The rows come from 5 hidden closed curves, with some noise, and rows from the same curve form a group. Each curve winds through 8 dimensions. The rows are also pushed far along 5 directions, which tell nothing about the answers.
(in the rows, 100 means zero)
Some rows, each with its group after it:
114 110 63 86 108 98 102 106 87 126 91 121 144 70 64 107 154 109 94 121
 103 93 89 71 80 => j_470
78 103 88 99 80 76 114 93 69 84 90 90 77 80 57 105 93 126 119 71 93 101
 113 117 92 => j_470
68 107 98 104 75 79 94 90 84 107 103 97 117 81 86 108 111 112 135 83 101
 111 132 112 107 => j_671
79 125 102 72 55 85 106 82 111 105 108 58 101 71 106 121 75 53 115 94
 119 111 137 95 106 => j_589
115 138 123 95 132 105 113 76 87 92 121 116 108 118 98 94 79 85 65 88
 117 94 94 104 69 => j_589
91 87 62 95 108 122 85 121 116 116 81 110 94 82 105 94 139 138 120 124
 72 99 100 83 115 => j_144
115 115 92 78 114 76 101 100 90 91 81 99 114 106 82 107 101 72 108 98
 137 102 77 110 98 => j_589
92 107 136 112 91 109 104 85 111 114 122 79 95 100 115 96 80 94 89 80 85
 110 123 88 97 => j_144
111 87 138 88 108 99 97 126 111 79 108 69 96 143 148 96 66 68 64 104 126
 107 52 109 95 => j_281
62 123 103 102 80 74 128 82 84 107 117 84 105 83 58 116 98 130 115 81 87
 108 133 113 89 => j_144
88 107 76 125 90 127 102 89 127 125 104 119 108 72 100 107 139 132 114
 119 74 109 171 86 104 => j_144
97 119 109 104 103 88 115 94 86 93 117 115 121 96 65 99 113 127 84 71
 110 97 127 94 44 => j_470
116 107 110 99 106 107 108 104 107 94 113 92 118 108 118 112 103 61 75
 133 112 106 80 94 99 => j_470
106 67 76 110 101 113 85 114 92 93 82 117 86 84 80 91 133 142 116 102 79
 95 104 103 96 => j_470
120 87 106 112 105 110 95 105 125 128 113 113 129 114 120 99 113 80 88
 123 101 92 99 78 103 => j_671
101 85 125 109 92 90 85 109 79 77 87 86 80 123 139 92 58 77 87 76 120
 110 64 123 131 => j_671
87 82 117 119 124 139 91 98 137 122 112 109 79 110 129 80 95 139 101 102
 46 95 126 95 107 => j_671
116 106 140 110 128 124 107 101 125 99 136 109 120 124 116 88 97 112 59
 103 100 99 99 89 62 => j_589
109 105 120 123 109 134 98 83 107 118 120 116 92 98 118 84 90 116 70 87
 72 93 122 80 90 => j_589
98 128 118 78 97 87 117 89 89 87 127 88 112 100 86 105 78 80 75 87 120
 94 99 99 57 => j_589
87 105 91 116 74 81 103 96 117 111 95 95 147 68 94 125 130 66 134 120
 115 120 122 86 127 => j_671
121 85 89 95 122 95 107 125 86 84 89 105 112 108 84 99 112 108 75 122
 107 92 27 96 95 => j_281
92 107 86 109 96 103 107 84 99 132 99 106 117 76 79 109 124 120 109 104
 80 104 133 94 104 => j_470
71 94 108 116 104 124 102 96 121 116 112 101 43 120 123 83 78 146 112 86
 45 92 137 99 107 => j_144
118 71 117 87 120 114 87 131 103 94 105 93 103 137 137 88 94 103 62 117
 105 96 49 111 93 => j_281
98 90 73 97 86 105 92 99 104 122 104 109 132 69 89 112 139 87 124 143 89
 98 103 89 117 => j_144
92 112 73 103 71 71 98 104 82 105 86 104 142 74 84 124 145 72 131 116
 128 119 110 88 116 => j_470
95 116 133 116 119 112 107 76 112 104 120 102 90 115 109 93 80 100 95 86
 85 104 122 104 97 => j_589
113 74 99 118 128 115 98 128 89 107 93 118 102 125 116 87 117 142 70 112
 80 96 50 97 107 => j_144
79 100 109 110 102 74 118 94 92 93 102 96 111 101 74 105 90 110 109 79
 98 101 103 117 91 => j_671
128 116 134 88 88 101 108 82 99 108 137 87 115 116 118 103 74 39 58 95
 120 91 114 86 61 => j_144
95 123 97 75 106 75 114 78 61 108 111 111 112 95 42 96 86 126 92 65 106
 76 101 115 56 => j_671
80 71 76 89 92 86 103 101 67 86 77 83 71 90 81 106 88 117 113 97 77 97
 89 147 116 => j_144
79 130 88 99 64 68 125 86 96 80 103 86 108 65 48 124 107 95 134 92 122
 114 133 97 91 => j_281
89 101 116 89 118 89 111 96 89 89 109 100 108 108 70 93 84 143 84 68 101
 92 103 129 60 => j_281
79 94 100 93 103 75 115 102 77 97 90 80 89 103 68 105 94 124 113 88 88
 104 78 124 104 => j_281
129 80 110 118 112 126 83 115 123 90 97 107 114 118 149 99 115 75 82 131
 115 114 95 101 114 => j_470
111 109 116 92 104 103 97 98 121 107 114 96 110 117 117 104 105 72 103
 112 115 103 111 92 95 => j_589
117 82 82 82 149 113 91 117 86 97 73 120 100 110 86 80 115 144 77 94 92
 88 59 117 78 => j_281
107 107 85 94 71 92 96 101 97 111 92 85 124 84 107 125 127 65 111 126
 123 121 114 94 121 => j_281
87 115 96 112 87 100 101 93 118 102 99 98 114 73 89 110 123 109 126 98
 104 119 143 90 101 => j_589
103 130 104 99 92 71 116 77 60 89 89 96 111 91 82 113 77 66 86 74 135
 110 86 115 105 => j_589
91 86 127 121 100 120 90 101 101 99 125 106 65 135 132 84 86 131 99 93
 71 98 122 112 103 => j_589
82 86 108 82 57 96 83 110 118 107 107 63 75 117 152 107 64 76 115 108
 107 106 113 116 138 => j_144
101 108 78 90 118 91 108 93 80 102 92 117 95 93 60 96 111 113 108 96 89
 84 89 98 82 => j_671
83 105 127 115 79 103 104 88 103 102 129 95 78 114 106 97 86 118 106 79
 85 102 149 103 85 => j_589
88 82 140 122 112 101 105 108 113 92 109 88 87 137 137 90 64 101 80 81
 89 107 91 119 103 => j_671
93 103 82 103 80 72 104 92 70 98 88 101 119 69 63 114 123 78 130 99 106
 107 99 93 108 => j_144
104 93 89 90 121 92 99 110 65 68 74 103 87 105 87 97 107 102 96 90 107
 105 70 124 90 => j_281
104 84 95 100 111 102 107 113 78 67 91 102 77 113 91 94 88 133 77 92 99
 95 73 130 87 => j_281
78 110 94 98 91 75 111 84 75 108 95 99 89 100 71 106 98 115 121 72 92
 101 133 118 91 => j_671
96 78 100 128 82 125 81 120 133 98 85 84 99 95 167 111 114 79 113 139 98
 135 106 98 166 => j_470
82 80 106 125 92 128 76 101 127 114 102 111 69 106 135 83 101 130 129 93
 64 102 149 98 124 => j_671
94 93 109 96 67 101 93 96 116 122 114 75 123 88 121 115 108 71 111 116
 102 114 132 99 113 => j_470
108 91 89 121 79 106 83 100 115 110 100 118 122 87 120 105 121 72 122
 126 109 104 113 87 136 => j_144
69 125 88 87 77 80 104 82 90 82 105 98 105 64 63 111 105 109 140 89 111
 105 133 114 94 => j_589
96 104 118 121 85 122 80 92 141 127 117 99 142 79 149 105 119 59 111 121
 101 122 134 69 129 => j_671
112 84 114 101 96 100 89 107 86 75 90 88 68 125 133 94 73 73 90 89 114
 105 87 121 113 => j_281
136 115 82 80 123 98 106 101 100 104 80 109 140 76 74 106 115 67 80 116
 131 93 54 76 92 => j_281
74 94 103 96 58 95 88 104 118 109 101 69 97 93 135 111 93 87 123 98 106
 118 143 106 124 => j_470
85 101 90 108 102 89 99 93 65 96 83 110 89 89 74 95 102 142 111 73 90
 103 95 121 111 => j_671
102 108 101 82 117 90 117 93 78 89 103 95 100 96 72 99 88 90 79 86 97 88
 77 103 66 => j_144
118 92 134 106 113 122 96 90 124 102 121 100 107 114 122 91 83 92 70 89
 101 98 126 105 75 => j_470
104 82 95 88 105 91 96 123 76 64 82 99 71 114 93 88 85 125 85 74 111 92
 70 117 78 => j_470
114 82 106 108 109 133 78 113 112 113 104 108 88 127 148 88 102 122 82
 116 91 101 98 104 122 => j_589
93 123 104 121 59 95 105 83 116 121 109 89 128 73 112 123 117 63 116 106
 116 125 155 77 122 => j_144
82 75 88 116 76 118 76 123 134 105 95 96 92 101 156 103 110 99 128 138
 88 114 111 98 157 => j_144
96 77 97 82 91 78 86 108 78 87 65 75 75 111 111 100 67 78 112 83 115 102
 65 135 134 => j_281
114 85 94 91 110 85 99 114 83 92 78 97 79 132 111 97 82 82 86 92 112 94
 68 114 105 => j_671
90 98 121 98 105 100 113 102 98 88 119 90 54 133 92 91 79 135 98 84 77
 92 111 111 73 => j_281
111 102 76 91 86 88 97 102 102 118 65 81 130 63 97 119 118 50 110 118
 121 115 76 78 136 => j_589
96 114 74 102 72 95 102 97 103 97 89 92 104 74 102 123 120 66 126 128
 112 116 111 88 130 => j_470
88 124 126 97 79 91 128 84 117 92 131 67 109 90 91 118 74 79 89 100 110
 109 117 98 86 => j_281
88 125 94 96 76 96 100 82 92 106 111 98 105 76 90 111 114 78 125 107 102
 107 128 87 105 => j_671
92 114 91 83 95 92 118 103 89 86 101 83 91 100 91 111 91 105 88 104 107
 102 91 110 88 => j_470

New rows. What belongs after each?
70 101 113 109 83 74 111 95 105 97 98 77 109 95 100 114 85 84 120 86 102
 117 115 116 116 => j_671
99 104 109 119 107 117 92 86 116 112 111 124 93 102 106 86 103 119 110
 84 83 94 142 89 90 => j_671
113 96 130 103 130 113 102 94 102 99 111 102 97 121 112 85 72 94 72 95
 90 91 65 104 96 => j_589
121 100 110 101 117 127 100 103 107 88 112 113 70 124 115 83 85 120 68
 92 97 86 108 96 68 => j_470
122 99 98 104 78 126 74 108 117 107 100 102 94 102 154 100 105 62 99 127
 117 110 105 75 136 => j_671
71 81 107 131 92 111 93 105 113 100 96 94 83 89 119 96 102 123 127 101
 65 114 110 103 139 => j_144
95 96 104 100 74 108 102 91 108 107 123 91 103 81 87 107 115 103 111 108
 86 100 144 91 81 => j_470
112 89 115 121 118 140 81 101 125 113 101 118 87 112 142 77 91 122 81 98
 82 99 109 90 114 => j_671
87 75 86 72 80 87 85 119 86 96 79 69 87 90 105 104 98 96 119 105 100 104
 71 117 125 => j_144
66 101 92 92 70 84 108 90 80 101 110 86 75 88 68 105 85 144 129 89 81 96
 117 126 110 => j_671
91 88 91 119 116 128 79 105 109 111 97 131 93 95 108 80 132 150 119 99
 68 99 128 91 100 => j_671
91 107 95 103 95 104 91 93 118 106 95 102 102 78 102 96 103 90 124 99 95
 100 113 81 115 => j_144
72 97 106 118 104 107 115 88 95 98 96 89 75 84 84 98 96 143 102 75 60
 110 130 112 90 => j_144
95 108 88 110 86 97 109 95 108 85 95 101 99 73 78 109 108 107 115 102
 107 107 117 95 102 => j_281
115 92 76 102 138 107 99 120 75 119 93 139 121 113 79 88 146 151 75 107
 84 84 69 88 71 => j_470
85 113 59 93 99 90 110 94 99 116 87 113 111 74 70 111 121 114 124 117 90
 93 105 94 111 => j_144
107 89 127 104 122 132 103 95 105 91 113 91 68 122 129 86 69 105 65 98
 74 96 94 115 91 => j_281
110 84 91 88 107 113 80 112 101 89 85 103 75 112 121 89 101 100 105 102
 99 96 97 109 101 => j_281
113 95 102 111 135 119 101 108 112 101 89 111 89 121 118 87 99 112 77 97
 88 96 90 95 92 => j_671
89 81 101 103 104 111 76 119 102 88 91 104 87 108 132 87 104 113 110 98
 92 105 89 106 115 => j_671
85 76 91 111 84 124 97 95 110 112 105 91 87 86 116 107 109 116 108 119
 62 107 138 116 118 => j_144
111 133 99 102 94 80 123 91 85 78 102 98 134 77 76 120 110 53 85 107 136
 111 82 83 86 => j_470
92 118 110 103 101 95 102 88 99 82 92 94 96 89 104 100 77 92 102 79 116
 112 106 111 109 => j_589
108 79 105 83 88 67 93 128 86 66 85 87 77 131 104 95 70 76 107 89 135 91
 48 112 105 => j_281
89 110 72 80 84 85 90 94 78 92 74 94 96 76 89 108 95 91 122 96 119 105
 94 118 129 => j_589
117 95 80 91 120 101 98 117 77 102 87 121 90 115 84 88 120 130 83 94 98
 86 76 91 75 => j_144
115 76 88 90 137 107 87 115 89 111 87 121 123 104 87 86 127 123 91 109
 89 87 58 106 90 => j_281
90 77 76 85 118 87 105 116 78 102 68 96 73 113 77 92 86 156 97 84 82 88
 64 137 109 => j_671
108 112 106 81 132 105 107 90 95 97 103 107 110 102 76 91 91 125 74 77
 103 88 101 114 55 => j_281
62 101 126 111 83 117 94 82 124 98 136 93 85 92 114 97 87 123 135 104 67
 106 147 115 114 => j_589
101 84 105 130 86 107 82 106 124 107 90 103 115 95 140 103 111 63 120
 117 102 117 104 83 146 => j_671
104 74 115 89 87 80 82 118 85 80 92 88 72 144 138 90 47 74 93 88 127 88
 51 126 126 => j_144
104 85 83 101 101 100 85 121 95 103 98 121 105 107 104 93 125 107 113
 122 97 90 74 88 108 => j_144
103 115 79 114 80 96 101 85 100 106 94 112 115 77 83 118 133 93 124 109
 114 114 151 96 109 => j_470
114 120 114 88 114 103 114 84 95 95 119 106 80 117 82 93 85 101 81 84
 101 84 118 96 54 => j_281
118 111 118 112 105 112 108 91 113 83 111 106 103 98 105 97 81 82 75 94
 117 98 106 91 83 => j_281
66 121 101 89 64 88 113 89 114 107 100 64 71 94 114 114 70 95 117 83 100
 113 153 108 110 => j_144
130 126 95 84 111 90 109 89 69 85 101 118 99 103 70 96 87 85 74 88 131
 82 70 92 71 => j_671
98 94 105 104 102 101 97 113 76 87 89 88 81 117 124 99 91 101 83 101 99
 113 65 113 121 => j_671
109 105 100 88 106 79 120 101 73 95 95 93 116 91 63 103 95 92 72 81 111
 93 65 94 68 => j_589
94 79 124 94 97 86 87 115 97 84 99 88 77 136 121 90 77 95 110 80 108 101
 88 119 101 => j_281
72 83 97 84 73 99 100 109 106 77 104 66 64 96 101 107 87 121 121 103 88
 108 124 131 100 => j_470
120 126 94 103 82 95 94 95 115 116 91 102 135 82 116 112 111 48 97 105
 142 112 109 62 116 => j_144
105 84 118 79 118 99 94 111 96 85 111 96 83 130 101 83 74 113 89 92 99
 81 66 119 79 => j_589
78 94 133 115 75 103 108 85 117 86 124 69 92 88 109 108 78 87 110 93 86
 115 135 112 103 => j_470
94 130 98 90 79 96 107 87 94 106 106 78 111 79 109 120 103 61 99 113 115
 119 111 89 114 => j_671
83 77 103 91 104 88 99 118 103 86 83 78 72 114 96 94 89 119 119 86 87
 101 84 117 104 => j_589
105 89 87 88 120 106 89 107 99 111 85 103 87 107 104 94 109 102 114 116
 85 95 76 103 120 => j_589
103 133 90 109 103 119 98 88 127 110 105 112 137 67 110 112 141 74 109
 128 110 119 133 66 105 => j_589
90 92 85 94 95 103 87 120 103 102 86 98 96 93 105 96 118 125 116 101 98
 105 96 92 108 => j_144
89 83 73 113 117 123 78 105 102 108 79 123 94 83 101 91 132 150 133 122
 71 106 94 114 146 => j_589
90 82 95 89 121 82 104 122 76 67 71 91 97 104 86 97 91 125 91 84 106 104
 54 136 94 => j_470
105 121 101 86 136 86 134 86 70 83 106 106 104 110 52 103 88 113 69 89
 100 87 74 121 55 => j_470
88 106 110 90 78 85 101 102 125 97 100 68 107 87 108 114 96 56 125 103
 115 115 116 87 108 => j_589
124 77 98 100 140 110 88 116 85 96 80 115 106 113 106 85 102 100 81 115
 93 91 21 105 119 => j_589
83 112 92 94 82 86 110 88 81 97 92 89 98 72 74 106 86 120 100 72 101 103
 115 110 92 => j_589
125 85 111 107 122 114 94 106 93 112 109 120 94 131 103 82 103 121 77 97
 88 83 86 95 83 => j_589
106 85 101 116 88 114 84 98 109 117 107 114 103 101 113 95 121 108 110
 100 92 102 142 93 99 => j_470
106 86 119 105 79 116 87 110 115 103 127 91 117 108 135 103 110 90 87
 120 106 109 118 95 96 => j_144
100 118 105 113 92 92 95 88 91 115 111 120 142 87 94 106 129 87 107 94
 114 109 129 85 90 => j_671
81 116 108 97 87 93 114 84 95 117 108 77 85 103 99 111 87 107 105 88 88
 111 135 112 104 => j_589
107 92 128 124 114 117 106 97 115 101 131 115 104 116 99 87 98 125 83 99
 81 89 105 92 77 => j_281
110 99 83 108 104 122 97 94 109 133 108 122 95 105 106 95 115 121 94 113
 77 88 128 88 99 => j_144
107 114 96 76 119 89 115 101 70 85 106 106 110 101 67 96 95 110 70 87
 111 85 66 104 56 => j_589
103 99 84 101 124 102 106 101 91 119 91 109 133 81 70 106 148 118 106
 121 82 107 84 90 99 => j_281
116 100 66 99 109 120 89 103 118 117 82 122 111 76 91 97 130 121 107 120
 99 94 100 80 112 => j_671
77 80 92 118 113 116 107 111 102 108 96 97 76 104 110 95 104 139 101 112
 50 102 90 109 120 => j_144
